The rows are grouped in 3 different ways at once. Each group adds its own fixed numbers to the row, and there is some noise. The rows also spread widely along 8 directions, which tell nothing about the answers.
(in the rows, 128 means zero)
Known rows, each followed by its group in each grouping:
[105  84 145 112  98 126 133 120 135 122 155 113 134 124 108 136 147 162
 108 105 114 122 152 144 131 128 117 132 116 125 116 123 123 129 149 104
 115 151 160]	(2) Z994 Z929
[137 110 149 124 142 148 149 124 104 135 125 142 115 149 156 101 136 103
 149 112 147 139 163 115 108 131 169 136 136 133 128 122 175 151 138 144
 124 120 106]	(0) Z748 Z939
[147  88 149 133 135 172 119 130 160 152 158 129 149 171 123 118 104 115
 143 133 127 124 158 120  92 155 137 144 135  83 103 144 174 116 119 124
 122 150 137]	(1) Z707 Z929
[139 119 133 167 137 169 101 106 121 164 114 151 123 117 135 126 162  79
 156 122 161 102 144 145 124 118 144 121 130 118 107 117 172 143 151 138
 118 135 134]	(2) Z682 Z939
[ 92  64 147 109  90 135 113 130 116 124 187  99 157 120 106 143 149 165
 121 129 118 123 142 172 145 108  87 135 106 141 119 147 114 127 149 110
 104 143 168]	(0) Z994 Z314
[115  95 134 119 127 113 104 140 112 122 133 144 140 155 136 123 166 135
 136 130 117 133 126 167 125 106 111 142 134 141 134 110 121 130 141  93
  96 114 145]	(3) Z748 Z314
[110 155 147 112 123 114  90 129 137 137 114 133 115 118  97 122 153 141
 118 141 132 109 134 141 122 129 100 136 140 102 124  94 148 133 119 133
 114 129 144]	(3) Z170 Z939
[142 145 131 144 161 137  78 141 167 141 142 127 150 158 124 117 116 120
 125 147 118 123 169 104  94 127 120 157 125  53  92 122 164 105  89 128
 120 135 142]	(1) Z363 Z314
[133 126 141 130 120 137 117 114 139 167 121 144 109 116 108 145 134 108
 137 112 160 106 126 137 117 143 128 120 144 109 106  87 155 138 118 137
 132 126 126]	(3) Z707 Z929
[118 151 144 127 133 123 114 115 121 138 106 141  98 111 118 112 152 125
 127 104 157 111 166 113 133 119 146 115 146 107 101  86 165 155 140 157
 130 132 131]	(0) Z682 Z939
[123  91 161  96 120 152 154 134 106  95 158 101 155 148 142  95 139 145
 130 141 103 139 156 144 145 133 127 153 133 143 148 147 160 141 167 117
  92 150 145]	(2) Z363 Z939
[ 98  89 154 104 130 118 106 156 110 144 154 108 150 128 111 129 129 141
 127 148 127 147 112 156 118 121  82 158 112 121 136 157 113 103 107 127
 128 115 120]	(0) Z170 Z939
[118  81 161 130 133 144 111 145 154 142 171  92 158 143 101 145 110 151
 124 137 111 132 156 117 105 116 105 146 115 100 104 142 157 109 103 119
 115 127 148]	(3) Z748 Z314
[122 116 123  94  96 142 127 115 101 152 104 145  89  99 120 139 156 115
 142 111 169  95  89 171 146 153 114 108 160 151 136  97 125 163 161 122
 126 133 135]	(1) Z682 Z314
[104 116 155 111 134 104 141 142  94 126 143 101 143 122 127 119 135 144
 123 136 138 146 148 136 143  96 116 153 118 130 131 132 133 125 118 135
 119 116 115]	(0) Z363 Z939
[114 123 135 123 130 118 113 117 124 133 108 147 110 137 141 102 160 119
 127 119 134 121 159 138 125 126 146 126 145 112 126  86 145 133 138 121
 120 137 126]	(2) Z707 Z939
[ 94 103 160 148 152  90 153 133 108 148 116  86 120  93 133 138 143 132
 124 113 145 134 188 114 156  53 160 104 113 147 108 127 127 112  98 142
 111 132 100]	(1) Z170 Z314
[104 116 152  99 103 135 115 130 118 163 126 107  93  79  92 155 132 134
 122 110 162 111 114 136 142 132  98 119 131 123 114 114 126 147 122 146
 136 124 132]	(0) Z170 Z314
[133 133 141 122 127 151 129 130 102 161 118 153  97 117 139 123 126  89
 157 123 175 126 114 133 112 148 133 142 132 133 135 116 153 155 128 164
 147 116 101]	(0) Z994 Z939
[107  65 148 127 143 124 112 139 153 140 145 127 136 141 136 121 128 140
 121 112 113 138 173 116 102 118 143 134 115  94 107 139 132  78 110  92
 119 132 114]	(1) Z170 Z314
[116 148 132  92 150  72 109 153  99 143  79 166  86 126 153 106 145 113
 134 129 170 150  95 125 107 144 135 137 161 116 153  72 100 118 105 103
 144  84  77]	(3) Z682 Z314
[ 99 123 138 108 120 114 118 116 109  95 131 107 137 144 120 109 182 168
 117 127 111 110 173 153 166  90 121 113 154 151 127  97 139 156 168 106
  86 164 176]	(1) Z682 Z314
[112  90 130 104 110 134 109 114 145 152 134 142 120 119 115 137 138 145
 101  97 139 112 146 137 110 155 128 129 137  83  99 102 129 102 131 103
 134 146 136]	(1) Z682 Z939
[127 141 153 129 121 152 104 123 126 154 125 113 106 108 106 129 139 110
 151 129 155 100 128 127 139 118 102 123 135 122 112 117 165 172 127 161
 125 132 146]	(0) Z170 Z314

New rows. What belongs after each?
[101 138 156  97 115 102 126 145  92 138 116 105 109 100 110 134 152 140
 133 144 150 123  96 158 156 112  86 128 144 161 151 111 116 155 124 138
 110 115 127]	(3) Z170 Z314
[ 95 103 139 138 127 100 101 134 135 131 129 122 131 137 129 123 161 142
 117 119 110 123 172 135 137  98 124 120 127 105 115  98 121 113 112 101
 108 137 141]	(2) Z707 Z314
[118 127 133 160 180 109  76 156 139 150 114 146 143 160 153 107 140 101
 145 147 126 140 150 123  91 100 125 152 113  95 123 130 121  89  79 111
 122 114 107]	(1) Z170 Z314
[113 145 145  64 133  78 141 146  93  93 114 125 104 132 144  83 129 152
 118 123 132 149 149 114 145 134 132 148 156 125 152  91 120 148 124 120
 126 115 111]	(0) Z363 Z314
[127 141 136 134 116 146  98 113 157 141 142 139 126 135 103 131 143 127
 123 118 137 101 147 131 115 135 111 129 137 101  99  94 162 147 133 128
 111 147 169]	(3) Z994 Z929
[114  94 147 101 110 134 152 129  88 138 132 129 106 116 142 123 136 118
 149 113 160 134 124 141 139 130 137 129 134 162 140 123 132 159 146 131
 121 124 109]	(0) Z994 Z314
[115  82 141 141 111 146 161  96 103 174 112 123  94  90 136 154 153  99
 157  90 175 113 147 150 158 101 160  91 136 160 102 105 147 148 143 147
 120 137 111]	(1) Z707 Z314
[109  78 139 128 117 160  94 129 139 147 142 131 143 126 117 134 148 121
 131 131 120 118 135 161 109 130 111 141 115 111 124 147 133 104 140 106
 119 139 148]	(2) Z170 Z939
[104  90 161 119 120 100 142 149 114 165 158  79 144  96  99 162 105 138
 123 116 153 142 136 132 139 102 108 143 102 113 109 143 116 100  91 145
 133 109 112]	(0) Z363 Z929
[121 159 126 122 134 125  74 121 136 125 105 148 116 148 131 100 167 131
 131 141 126 102 145 137 125 121 110 134 149 107 124  95 143 143 126 121
 115 141 154]	(1) Z170 Z314
[124 124 130 108  92 149  97 119 130 157 141 129 107 110  92 155 139 134
 132 116 148  96 105 156 125 147  87 132 138 114 111 100 136 161 137 139
 132 130 169]	(0) Z748 Z314
[137 170 146 153 155 144  78 141 144 162 113 128 109 117 115 120 127  94
 146 139 156 109 140 104 113 122 117 138 127  88 105 120 169 142  96 167
 133 118 128]	(0) Z170 Z314
[108  76 140 119 106 145 140 113 114 128 141 110 129 130 127 133 153 143
 133 113 126 120 162 149 142 100 136 113 130 160 114 124 143 152 162 112
  96 148 158]	(1) Z748 Z314
[ 97  97 137  99 113  97 118 142  94 126 138 109 138 115 128 125 151 153
 131 131 130 142 131 173 155  99 101 140 128 144 138 124  98 131 128 113
 113 113 129]	(0) Z363 Z314
[109  69 138 129  83 155 133  92 118 154 167 109 140 100  95 161 153 131
 137  96 140 108 150 179 167 101 117 116 107 154  91 135 142 147 173 134
 104 146 167]	(0) Z363 Z929
[129 105 141 114 115 141 128 128 124 149 132 127 114 121 111 146 130 122
 137 117 147 118 126 138 123 134 128 128 138 126 121 108 148 151 142 127
 124 121 141]	(3) Z748 Z314
[119 103 168 139 149 129 123 142 150 112 145  91 141 159 131 107 134 148
 120 132  94 130 203  95 128 105 145 135 128  92 106 123 168 123 110 120
 109 150 145]	(2) Z707 Z314
[106 110 164 132 141 115 134 140 111 155 130  92 112  94 116 139 130 124
 140 123 153 133 148 119 136  85 128 122 118 131 116 137 141 134  98 153
 129 115 105]	(0) Z170 Z314
[112  95 152 151 136 156  87 124 171 161 158 117 143 117  94 138 122 135
 113 115 121 119 182 110  99 120 123 134 107  64  74 141 165  93 106 142
 132 132 142]	(0) Z170 Z939
[116 115 134 161 140 112 127 128 117 160 123 126 136 135 129 137 148 108
 143 121 147 129 154 138 123  84 142 121 114 131 106 119 132 118 111 132
 117 124 124]	(1) Z748 Z929
[139 136 134  94 104 177  86 116 161 105 159 141 123 156 107 103 130 150
 119 131 111  97 149 116 106 185 101 148 154  78 110 108 179 167 147 125
 116 166 190]	(0) Z994 Z314
[ 92  79 149 136 138  89 176 121  71 147 102 114 108 113 167 125 158 116
 151 102 158 141 174 146 166  57 184  94 133 183 128 105 117 130 129 126
 109 125  83]	(1) Z707 Z314
[159 170 129 101 116 148 119 125 115 137  99 148  93 144 125 101 137  98
 154 134 173  98  91 131 116 182 123 134 176 123 141  89 165 180 146 138
 133 136 141]	(1) Z682 Z929
[151 146 140 155 148 145 128 132 115 150 115 135 125 141 142 112 124  78
 167 138 164 121 141 127 123 117 152 140 137 126 112 127 174 151 121 153
 122 135 122]	(1) Z363 Z929
[142  94 139  97 127 163 123 124 128 132 119 156  98 143 148  97 124 108
 148 114 142 131 138 115 103 180 145 140 151 106 134 124 161 149 145 115
 133 123 115]	(0) Z170 Z314
[142 113 149 135 134 160 125 137 128 171 127 118 123 126 124 138 113  96
 157 134 158 113 122 126 118 130 128 128 139 113 111 130 161 140 100 155
 139 135 120]	(1) Z707 Z314
[128 120 140 143 163 134 111 152 105 148 109 141 133 154 162 101 142  88
 171 148 147 134 116 139 109 109 131 143 131 145 144 143 136 129 116 129
 117 117  97]	(1) Z170 Z314
[103  94 140  84  88 126 111 111 139 142 146 116 103 107  87 144 137 162
 102 100 130 104 138 140 140 146  93 121 144  95 102  91 127 142 134 120
 131 142 157]	(0) Z707 Z314
[116 146 121 111 129 111  71 146 135 141 122 138 131 138 116 123 148 132
 114 145 136 108 100 152 114 136  80 147 145  93 122  98 107 124 112 109
 132 128 143]	(1) Z682 Z314
[126 115 112 132 105 147 100 104 145 121 137 168 133 162 135 105 172 123
 138 119 125 107 155 159 113 138 132 127 139 125 110 107 148 139 166 103
 102 158 170]	(1) Z994 Z929
[128  69 132 139 122 160 113 127 151 171 145 132 127 103 128 151 114 104
 134 102 145 129 133 129 104 146 136 137 113  88 103 134 135 103 116 114
 135 119 114]	(2) Z363 Z314
[125 113 137 131 119 154  84 139 113 183 151 120 153 107 103 158 117  97
 153 144 166 122  81 182 120 131  72 159 103 113 115 152 124 119 105 153
 139 106 125]	(0) Z363 Z939
[103 129 158 106  97 128 119 117 132 137 161  74 120  80  71 161 127 160
 113 119 135  99 155 131 172 101  88 123 128 111  87 113 149 156 128 156
 116 148 174]	(0) Z363 Z314
[122 118 158 149 158 124 132 136 106 152 121 130 131 142 149 110 126  98
 154 132 152 140 165 114 110 103 150 135 122 113 126 130 159 122  92 160
 133 115  89]	(0) Z707 Z939
[ 84  90 131  98 102  96 140 116  86 113 125 119 133 118 126 126 184 168
 107 115 126 122 150 184 163  95 124 110 142 164 134  98 108 133 169  99
  98 149 139]	(1) Z682 Z939
[101 134 128 136 125 108 105 112 113 141 115 160 118 116 133 125 165 120
 125 113 151 124 150 146 123 104 132 127 125 119 115  91 131 130 125 136
 126 124 126]	(0) Z994 Z939
[115  66 140 152 125 135 117 112 160 128 168 124 155 156 107 143 154 152
 118 105  97 123 207 134 116  94 144 121 109 109  80 120 159 109 147  97
  88 145 175]	(3) Z748 Z929
[111 129 150 123 161  94  74 161 162 122 145 120 153 169 123 105 125 153
 105 149  98 137 168 108  93 120 101 154 133  61 111 108 139  90  78 104
 115 122 138]	(3) Z707 Z314
[133 103 129 146 148 153 103 137 125 147 135 146 155 171 144 114 142 101
 151 147 131 129 136 151  85 127 126 155 125 114 120 145 154 116 120 114
 120 126 129]	(1) Z748 Z939
[121 135 144 138 139 139 121 130 114 141 128 126 134 136 140 115 141 109
 144 142 150 120 145 135 114 104 132 142 126 130 126 123 152 134 121 145
 121 138 118]	(1) Z994 Z939
[124 137 155 124 151 118  99 150 133 139 135 108 120 133 117 119 118 136
 123 128 141 128 150  92 114 123 120 143 132  78 113 116 145 122  95 137
 138 118 123]	(0) Z682 Z314
[132 131 157 119 150 108 147 159 112 130 132 116 133 157 145 106 111 123
 139 144 149 144 130 107 105 130 134 154 129 120 142 134 135 119 100 131
 137 127 102]	(1) Z994 Z929
[105  89 127 130 140 112  94 140 141 147 116 150 123 132 144 115 150 118
 125 114 126 137 143 131 100 120 130 133 119 101 124 119 117  91 109  88
 128 118 114]	(2) Z170 Z314
[115  97 170 114 138 128 136 154 119 129 136  96 121 126 133 114 122 139
 127 133 124 134 146 109 129 126 129 137 129 123 135 143 141 127 117 122
 124 129 118]	(2) Z170 Z314
[ 94  60 146 133 118 128 111 137 120 162 175  97 172 107  99 164 127 145
 123 123 130 141 143 171 137  88  92 144  87 116  98 160 113  88 113 124
 119 123 132]	(0) Z363 Z939
[122 131 135 111 140 110  93 140 128 139 117 152 106 138 133 114 133 129
 124 112 146 128 138 109 106 152 131 139 146  83 120  94 129 120 111 113
 138 112 118]	(0) Z682 Z314
[ 91  70 145 161 150 108  95 132 135 130 166 102 168 146 121 130 155 150
 117 116 107 143 201 127 132  59 134 125 102 106  92 138 127  82 116 104
  94 131 142]	(0) Z682 Z314
[125  86 122 111 126 115  94 148 142 144 152 159 138 161 124 125 125 137
 122 116 124 146 127 137  75 157 112 156 120  74 118 121 111  97 106  91
 142 105 127]	(0) Z748 Z929
[ 99 103 130  77  82 119 160 118  75 117 118 124 103 111 140 123 164 146
 136 116 154 121 104 174 158 129 118 115 155 191 154  96 104 172 173 107
 108 145 132]	(1) Z994 Z314
[116  83 157 116 115 141 118 128 128 120 181  89 156 149  92 125 136 164
 117 127 109 125 157 143 139 117 100 136 118 119 109 149 152 128 151 121
 104 155 169]	(0) Z682 Z929
[141 168 167  95 141 139 110 171  92 149 126 112 137 145 118 109 108  97
 163 190 162 129  44 159 110 157  58 172 151 130 176 131 147 162  97 162
 136 112 109]	(3) Z707 Z939
[128 189 140 128 172  94  87 139 123 124  97 152 115 154 141  81 150 123
 120 139 148 128 167  98 111 118 138 144 151  78 123  81 159 130  98 142
 132 117 115]	(0) Z682 Z939
[115 104 129 156 136 132 108 123 145 150 132 152 136 138 137 128 142 111
 130 122 141 125 170 132  95 119 145 135 116  97  98 121 148 100 108 124
 128 138 121]	(1) Z994 Z939
[126 183 149 127 127 114 110 135 122 164 100 123  90  95 110 143 132 109
 138 136 181 103 108 116 134 123 106 126 147 125 119  81 151 172 102 165
 128 124 130]	(3) Z994 Z314
[121 148 135 143 160 120  96 148 103 132 123 161 150 169 162  90 154  95
 156 157 144 143 132 144  95 107 124 160 117 121 143 126 142 120 106 139
 121 110 112]	(0) Z994 Z939
[107  79 139 138 142 123 145 126 119 141 130 144 135 142 164 117 136 116
 133 108 137 150 179 116 101 106 175 133 116 118 113 129 141  94 119 113
 124 131  95]	(1) Z994 Z939
[113 132 135 129 139 126  98 132 107 140 106 146 136 140 146 102 165 110
 140 148 140 121 123 169 118 108 116 141 128 134 138 122 123 125 125 121
 117 128 116]	(1) Z170 Z939
[118 117 167 101 135 121 153 160 108 128 143  66 137 119 124 126 103 139
 137 151 144 135 129 126 143 119 107 154 131 129 137 145 138 134 104 138
 122 130 114]	(1) Z363 Z314
[129 115 135 130 128 130 126 127 120 130 133 123 128 141 128 114 150 126
 138 128 137 118 149 143 136 122 133 123 140 133 122 122 149 139 152 123
 111 146 145]	(1) Z682 Z929
[101 128 160 131 139 114 104 143 143 171 137 107 121  92  86 147 114 137
 112 124 152 118 145 112 112 121 102 141 110  76 101 126 132 103  81 160
 147 116 116]	(0) Z170 Z939
[127 139 142 124 122 130 121 133 132 154 136 122 122 123 114 140 119 121
 132 131 159 115 120 123 105 145 113 139 129 104 114 118 143 131 100 141
 135 133 137]	(1) Z994 Z929
[143 155 135 159 144 152  65 147 141 186 141 120 142 117 108 148 115  79
 157 155 164 116 100 134 108 123  81 160 111  80 105 144 150 125  66 166
 141 103 129]	(0) Z363 Z314
[154 132 149 114 138 173 106 129 147 109 148 131 115 164 123  86 124 127
 136 129 124 113 165  93 107 175 132 144 161  75 111 117 199 155 145 128
 125 144 155]	(0) Z682 Z314
[116 152 159 136 151 117 110 156 109 134 123  91 132 137 124 112 142 124
 145 167 136 116 127 136 138  89  98 140 131 136 141 135 140 140 103 143
 112 133 132]	(1) Z170 Z314
[ 95 103 128 116 154  82  90 158 117 113 113 146 138 159 156  95 175 138
 117 134 101 149 144 145 116 105 119 145 122 118 145 118  87  92 113  71
 108 116 117]	(2) Z170 Z314
[118 124 144 113 146 113  93 158 113 135 134 124 140 142 120 121 141 129
 137 156 136 137 106 146 122 124  95 148 139 116 142 125 127 119 117 113
 113 119 131]	(3) Z682 Z314
[130 166 153 126 152 125  94 150 136 119 112 116 113 145 131  94 144 127
 130 153 122 115 144 100 120 130 112 146 139  95 139 108 162 146 107 134
 121 131 139]	(2) Z170 Z314
[122 124 126 141 106 139  93 119 157 151 150 117 138 133  88 153 150 141
 120 124 124  97 154 148 125 111 101 128 122 103  95 113 145 133 125 129
 113 155 182]	(1) Z748 Z929
[121 143 140 149 144 128  90 136 119 150  95 144 112 122 141 121 163  95
 153 133 149 113 127 137 129 110 120 129 132 127 132 116 138 141 115 132
 120 120 128]	(2) Z170 Z314
[111 117 132 100 108 128 105 129 113 116 127 132 123 137 120 115 171 144
 128 130 130 112 113 165 141 136  99 128 147 136 147 104 122 147 162  98
  99 144 160]	(2) Z682 Z314
[122  82 134 158 144 146  92 112 159 157 147 156 141 148 129 123 135 114
 124  99 120 133 196 115  88 121 162 131 118  67  80 120 166  89 110 124
 130 131 121]	(0) Z707 Z939
[112 118 141 104 118 129 125 136 105 137 140 113 149 126 121 128 137 130
 135 147 137 128 103 175 133 123  96 154 125 132 141 133 124 125 129 129
 122 127 129]	(1) Z363 Z939
[110 138 127 104 130  96 106 138 104 127 108 177 117 147 154  97 149 127
 127 125 144 140 118 140 107 144 122 153 136 115 148  93 107 126 116 113
 135 112 106]	(0) Z994 Z939
[120 121 143 110 130 143  91 142 162 121 146 111 133 150 108 107 132 155
 116 142 105 112 153 119 116 133  94 144 136  84 113 125 149 120 116 113
 116 151 165]	(1) Z170 Z314
[132 100 129 104 121 150  86 121 156 117 155 138 136 155 122 108 133 138
 120 114 108 122 173 126 117 153 122 147 137  75 100 115 159 127 136 105
 110 140 160]	(0) Z363 Z314
[133 118 132 129 137 148 113 138 117 140 132 137 144 158 135 116 145 113
 145 148 135 132 125 155 106 126 120 149 127 130 131 137 148 136 128 129
 120 134 134]	(1) Z748 Z939
